The same things were measured in two ways. Each way mixes the same 11 hidden numbers, adds some noise and spreads widely along 6 directions of its own, which tell nothing about the thing.
(in the rows, 128 means zero)
Some things both ways: the first way, then the second way.
[149  77 107 130 149 142 104 176 134 129 121  70 138 166 157 140 151 166
 143  37  88 150 150  64 150]
[144  91 173 181 140 108 138  47 143 104 156 120 166  91 157 124  91 158
 186  87 154  37 133]

[123 133 129 115 127 160 102 150 124 135 192 121 134 164 131 172 130 140
  78  86 127 157 134 119 105]
[135 152  49 163 109  58 166  69 252  63 120 162 132 110 175 134 121 107
  97 108 127  92 125]

[133 125 187 111  85 111 138 193  96  87 104 120 110 134 127 110 154 110
 111 108 127 125 218 116 107]
[104 156  86  87 132  84  85 112 178 193 153  69 130 116 124 100  83 184
 125 120 153  93 122]

[146 124 123 135 114 165  69 154 132 138 124 101 121 159 159 158 163 109
 135  93  90 161 145  98 114]
[120 104 156 142 102 108 128  81 185 162 129 125 129 100 174  63 145  72
 157 122 174 112 124]

[113 127 143 119 119 140 125 136  98 106 144 124 120 149 130 138 107 151
 127  73 100 127 157 106 159]
[143 150 149 156 102 185 131 107  79  72 103 140 146 163 147 153 194  99
 126 141  65 142  96]

[154 138 179 132  74 102 143 128  77  38  89 120  82 130 123 140 167 121
 141 133 158 167 202 165 124]
[185 122 109  95  53 121 106 109 202 110 145 121 172 156 172 181 128 116
 149  71 116 156 145]

[124 150 123 157 118 134 133 106 123 121 166 146 105 125 123 165 118 142
 139 101 127 120 120 123 131]
[137 146 121 121 157  92 112  93 122 179 108  86 114 134 136  85 111 143
 131 152 110 122 138]

[144 141 145 176  78  80 125 159 116  59 129 114  80 105 161 160 166 159
 138  87 128 128 202 146 143]
[110 139 146 141 183 150  94 119  69 152 140  99  84 149  61  68  91 191
 152 140 144  79 128]

[ 80 129 155 144 102 128 123 137 113  81  93 126 116 116 141 146 121  97
  99 161 118 128 197 137  76]
[ 99 160 108 124 152 114 114 106 189 154 150 100 103 130 140  77 129 194
 128 108 172  92 136]

[ 91 118 140 138 124 123 170 144 103 100 109 150  86 116 112  64 112 133
 156 142 109 112 151 132  99]
[182  82 162 169 105 150  78  97  79 123  91 138 203 139 174 189 128 155
 205 111  63  37 100]

[130 115 123 154 120 105 199 127 110 131 179 106 117 106 101 131  59 145
 152 130 174 117  90 122 122]
[144 161  63  74 127 117  81 121 189 182  98 116 135 137 128 166 108 219
 125 103  92 121 160]

[130  86 169 157 107  88 162 153 115  67  56 104 109 150 108  81 142 138
 122 142 123 144 201 137  99]
[126 143 117 130 118  98 142  94 186  89 123 119 137 105 142 134 155 124
 130 117 149 114 141]

[168 165 162 178  37  73 159 134 104  77  86 127  70  74 135 158 164  88
 187 152 159 115 182 151 119]
[102 152 151 122 131 145 105 109 150 173 157  98 143 116 144 106 123 186
 139 109 156 100  96]

[104  92 113 120 146 147 147 166 147 147 124  94 200 160 133 138 104 141
  84  77 137 108 146  52 125]
[152 169 119 148 137  90 129 100 185 151 122  70 126 104 176 117  98 152
 131 106 149 127 144]

[119 174 140 155  61 154  91 126 111 118 183 141  91 121 151 207  99 100
 130 117 129 102 112 138 115]
[118 160  96 121 146  60  92  86 210 159 122 132 123 139 124  52  92 160
 133 133 125  98 138]

[ 79 121 107 135 122 163 136 132 130 123 144 118 139 151 151 126  95 163
 140  83 123  75 122  71 140]
[141 137 142 182 159  90 141  75 149  95 137 112 147 126 163 137 108 180
 157 112 127  66 125]

[149 133 170 172  81  96 147 143 104  83 124 140  84  82 114 183 126  85
 128 153 136 152 162 165  85]
[120 165 107 136 112 118 107  75 193 132 120 129 151 111 169 113 129 171
 132 104 113  97 118]

[111 114 131  94 112 141 152 197 106 165 145 110 179 148 143 106 146 114
  89 101 143 128 173 103  98]
[147 154 118 178 122 140 132 121 162 162 117 134 132 136 173 133 113 145
 122 123 117 104  61]

[ 65 128  94 111 155 134 147 136 132 114 112 116 136  98 159 128 113 111
 121 129 120 125 158 103 101]
[192 105 134 163 128 153  88 116 108 111  96 141 140 124 124 157  86 182
 178  93 118  61 125]

[134 154 175 116  72 118 137 157  84  53 113 125  81 127 140 114 145 103
 145 132 157 144 174 150 132]
[156 134  85 124  97  76 108  89 191  77 120 156 146 118 138 137  94 137
 122 102 129 100 115]

[167 133 121 185  59 113 133 185 118  99 166 129 115  98 150 195 174 125
 126  82 143 150 144 155 151]
[190 121 141 191  74 182  98 109 144  70 117 155 178 155 199 168 152 154
 178  71  97  70  90]

[131 155  85 153 147  96 110 121 158 144 179 104 137 118 156 166 102 125
 105 103 127 170 116 128 142]
[139 124 115 126 142 122 111 103 140 118 109 160  92 123  87  71 100 115
 124 128 142 112 140]

[109 120 147  86 132 168 110 165 100  90  96 118 111 143 157 101 160 105
 147  99 104 152 177  90 122]
[171 106  70 121  77 116  93 123 157  66 107 147 132 116 119 160 112 153
 145  95 144  75 117]

[ 68 181 138 124 113 135 104 123 121  98 143 153 118 109 158 166 141 107
  75 135 118 120 206 136  86]
[136 134 154 216 186 139 112 114  67 127 136 122 103 165 151 110  78 187
 155 132 116  44  84]

[174 150 160 163  93  76 137  89 100  80 106 142  88 100 127 191 158 108
 155 127 136 169 179 170 132]
[151 156  94  76  83 119 114 111 172 108 126 121 117 150  91 108 134 114
 114 124 126 184 133]

[114  82 126 146 111 155 163 216 116 109 163 104 138 129 153 105 144 169
 134  72 150 105 138  84 137]
[145 158 119 165  93 157 125 116 129 142  69 103 106 115 170 138 156 138
 146 132 112 141 115]

[167 130 141 134  82 141 111 141 108 115 120 109 117 156 153 149 159 127
 171  80 128 128 142 102 152]
[146 117 159 144 132 134  95 106 132 166 155 107 150 141 149 103 100 149
 163 106 142  82 103]

[127 130 144 121 110 119 109 149 106 111 117 117 129 126 134 200 145 109
  86  93  98 155 205 127  97]
[151 146 146 147 139 141 106 115 109 148  97 117 122 146 113  99 121 126
 144 143 100 131 119]

[124 124 150 184 100 106 166 177 123  73 148 135  96  94 157  99 160 142
 137 140 174 130 170 143 110]
[119 144 138 198 107 159 138  98 117 118 119 121  99 128 191 128 126 160
 144 116 135 106  84]

[154 122 147 189 118  74 145 140 136 104 133 150  78 103 118 157 144 129
 131 110 114 142 157 154  93]
[122 149  89 148 106 165 100 101 148  98 124 126 151 112 121 132 143 148
 137 100 107  56 116]

Other things, the second way, with their names:
k_568: [126 157  94 130 107 132 130 107 168  76 150 110 132 137 128 112 167 135
 116 115 142 106 109]
k_831: [124 145  97 122 132 129 110 123 155 150 160  64 121 141 138  98 145 159
 136 113 157  86 129]
k_138: [120 153 117  85 145 119  92 107 172 222 122 106 105 136 114  75  89 154
 125 121 126 149 159]
k_803: [143 163 144 144 166 130 145 104 160 129 139 107 152 138 110 128 139 172
 134 122 123 110 125]
k_832: [178 154  96  70 110  34  74 112 207 144 101 117 114 172  93  63  89 138
 142 141 126 182 160]
k_765: [138 153 124 140 120 133 152  79 172  95 122 143 156 100 150 140 146 129
 109 109 116 122 112]
k_250: [108 138 140 147 101 174 141 101 105  82 127 134 110 123 132 133 164 124
 128 122 132 129 107]
k_961: [185 137 112  97 107  95 126 120 148 115  85 126 114 144  97 125 132 101
 121 147 116 187 137]
k_678: [174  91 144  82 120  69  67  94 112 170 125  87 158 135 137 126  75 170
 178 123 127 101 140]
k_344: [168 102 152 117 117 128  88  99  90 167 102 113 134 128 162 131 100 150
 161 122 117 118 128]
k_63: [107 177  56  87 136 169 108 149 131 161 140  82  74 141  84 106 133 191
  88 122 148 121 124]
k_927: [119 142 162 166 108 221 115 106 117  99 150 173 134 138 135 112 135 121
 128  88 122 107  84]
k_236: [139 128 106 112 102 151  70 138 127 124  91 153 104 163  80 129 124 190
 164 122 113 106 122]
k_712: [147  93 153 112 138 125 101 113 116 162 116 135 117 130 101 110  97 135
 160 125 145 111 141]
k_703: [159 173  91 160 128 137 106 116 147 139 107 104 131 116 145 151  78 191
 130 102 104  96 109]
k_461: [153 134 126 121 122  89 100  84 165 170 111  87 126  97 156 112  67 136
 156 102 136 130 171]
k_868: [136 133  61 102  84  98 113 112 220  56 124 174 125 122 102 139 130 138
 116  95 152 103 128]
k_443: [140 128  96 113 108 120  85 131 146 133 119 111 105 149  85 100 119 167
 157 125 145 102 128]
k_592: [120 165 154 165  91 126 125  90 143 132 146  77 153 157 247 156 159 143
 147 112 107 136  96]
k_155: [140 146 119 126 117 151 103 137  98 129 123 106 106 135 140 121 136 163
 119 131 143 114  82]
k_100: [165 131  89 123 102 105 107  99 117 104 112 119 135 129 164 168  99 172
 125 116 103 102 104]
k_783: [108 163  85 118 120 141 132 108 162  75 157 138 107 121 117 101 149 186
  92 107 168  97  86]
k_876: [141 150 148 112 135 172 104 105  69 177  97 101  76 145  97  44 128 131
 132 154 116 176 137]
k_949: [106 173 127 171 101 153 105 100 139 123  82 145  90 140 160  86 150 144
 141 136 105 136 110]
k_298: [202 116 144 132 124 106  72 114 112 117 108 125  99 164 142  82  81 192
 172 108 149 128 130]
k_366: [135 130 130 167 137 130 100  98  68 171  82 101 119  96 141 148  60 169
 158 138  94  82 106]
k_477: [115 158  91 126 108 170 112 115 108  58 126 144  90 166  75 110 154 182
 124 123 118 116 112]
k_24: [188 143  84 133  70 109  99 113 155  94 128  94 131 150 177 154 104 215
 150  91 136 115  91]
k_937: [123 139 160 138 109  92 145  58 174 139 151  92 137 128 177  89 134 122
 154 123 145 147 133]
k_897: [ 97 153 133 171 143 103 160  91 157 139 103 120 129 107 167 139 155 124
 126 153 120 105 101]
k_349: [122 133 117 109 156  73 117  94 157 166 132  87 135 130 114 122 104 142
 146 137 121 103 160]
k_225: [120 174  95 123 123 170 102 114 151 152  99 112 123 122 130 125 154 196
 126 115 106 107 127]
k_101: [151 151 101 126 117 166  97 115 140 161 126 126 142 145 147 119 121 156
 114 109 100 107  94]
k_914: [133 144 123 147 117 140 141  96 129  98 105 138 114 118 149 116 156 116
 115 131 124 129 111]
k_877: [120 163 103  81 107 200  89 124 119 180 139  89 115 132 138  84 168 143
 100 114 132 140 114]
k_534: [244 135  92 114 118  88 108 127 150 110  61 124 119 142 108 112 108 143
 132 134 113 158 135]
k_634: [137 130  89 104 114 139 110 133 137 142 119 131 110 142 123 135 140 200
 123 126 145  99  83]
k_589: [142 137 113 163 144 109 136  87 145 145 119 101 119  93 170 104 106 135
 125 123 144  86 117]
k_934: [115 144 150 165 179 164 152 118 116 140 141 119 104 110  98  73 146 140
 115 138 169  85  93]
k_261: [118 127 145 144 129 125 130 108 109 129 138 124  66 141 122  63 100  92
 125 139 164 146 119]

Some of these things the first way, each followed by its name:
[106 142 115 149 116 135 101 150 130 115 156 121 132 111 160 190 140 135
 101  82  99 135 184 110 131]	k_937
[ 89 157 164 101  84 137 145 153  83  57  79 145 108 108 153  85 160  93
 145 142 140 119 210 123 129]	k_155
[ 76 140 129 155  87 140 142 148 101  50 109 135 135 102 183 107 125 104
 142 146 166 132 149 145 163]	k_298
[103  79 148 192 129 135 157 167 147 141 177 117 142 154 153  79  36 147
 146 125 152  88  57  86 123]	k_949
[166  93 111 218 149  59 177 118 145 117 160 126 134 116 132 130 112 162
 146 105 149 169  93 148 160]	k_876
[156 108 155 173  89 124 133 137 103 108 134 113  84 121 145 146 124 122
 190 123 125 131 129 123 118]	k_236
[102 119 148 164 143  83 138 114 138 117  84 157 136 126 114 126 135 112
  83 140  91 145 194 142  86]	k_568
[136 128 102 149 118  94 150 148 129 114 139  84 120 130 153  87 125 157
 153 105 148 141 141 118 155]	k_712
[169 113 114 161 145  87 149 161 147 155 150 113 158 129 109 119 129 142
 122  74 102 169 142 103 172]	k_678
[ 65 143 114 133 131 119 157 140 118  83 131 138 116 105 150  85 109 126
 115 144 141 123 160 135 122]	k_914
[ 85 153 120 102 147 148 168 144 110 108 177 147 128 111 140  77 100 143
 145 102 151 115 122  92 165]	k_100
[115 158 131 140 130 111 146  81 119 106 113 166 105  94 130 145 111  86
 158 149 129 138 122 136 119]	k_877
[ 99 148 149 110 104 169 122 115 100 119 112 134  87 133 120 151 132 118
 155 138 105  98 173  95  68]	k_897
[171  89 197 203  88 105 192 123 123 101 120 140 121 181  92  62  99 165
 177 131 171  93  94  95 141]	k_592
[144 132 127 196 154  65 143 106 169 128 149 123 144 156 150  79 115 158
 128 127 160 153 116 118 143]	k_261
[113 121 161 140 112 113 187 104  81  96  65 161  92 112 119  60 143  97
 198 197 140 136 155 151  89]	k_634
[140 114 164 135 134 113 125  97 116 118  80 115 110 155 120 119 111  92
 153 155 113 161 145 119  90]	k_868
[127 150 121 154 119  87 165  78 111 104  99 145 119 106 115 147 143 117
 143 151 140 152 165 155 119]	k_961
[ 48 166 124 115 161 116 149  88 124 108 118 164 116  86 145 140 114 101
 107 156 123 116 189 123  76]	k_63
[ 91 180  87 132 130  80 115 156 148 132 176  98 150  82 188 164  87 104
  83 109 136 139 159 124 137]	k_927
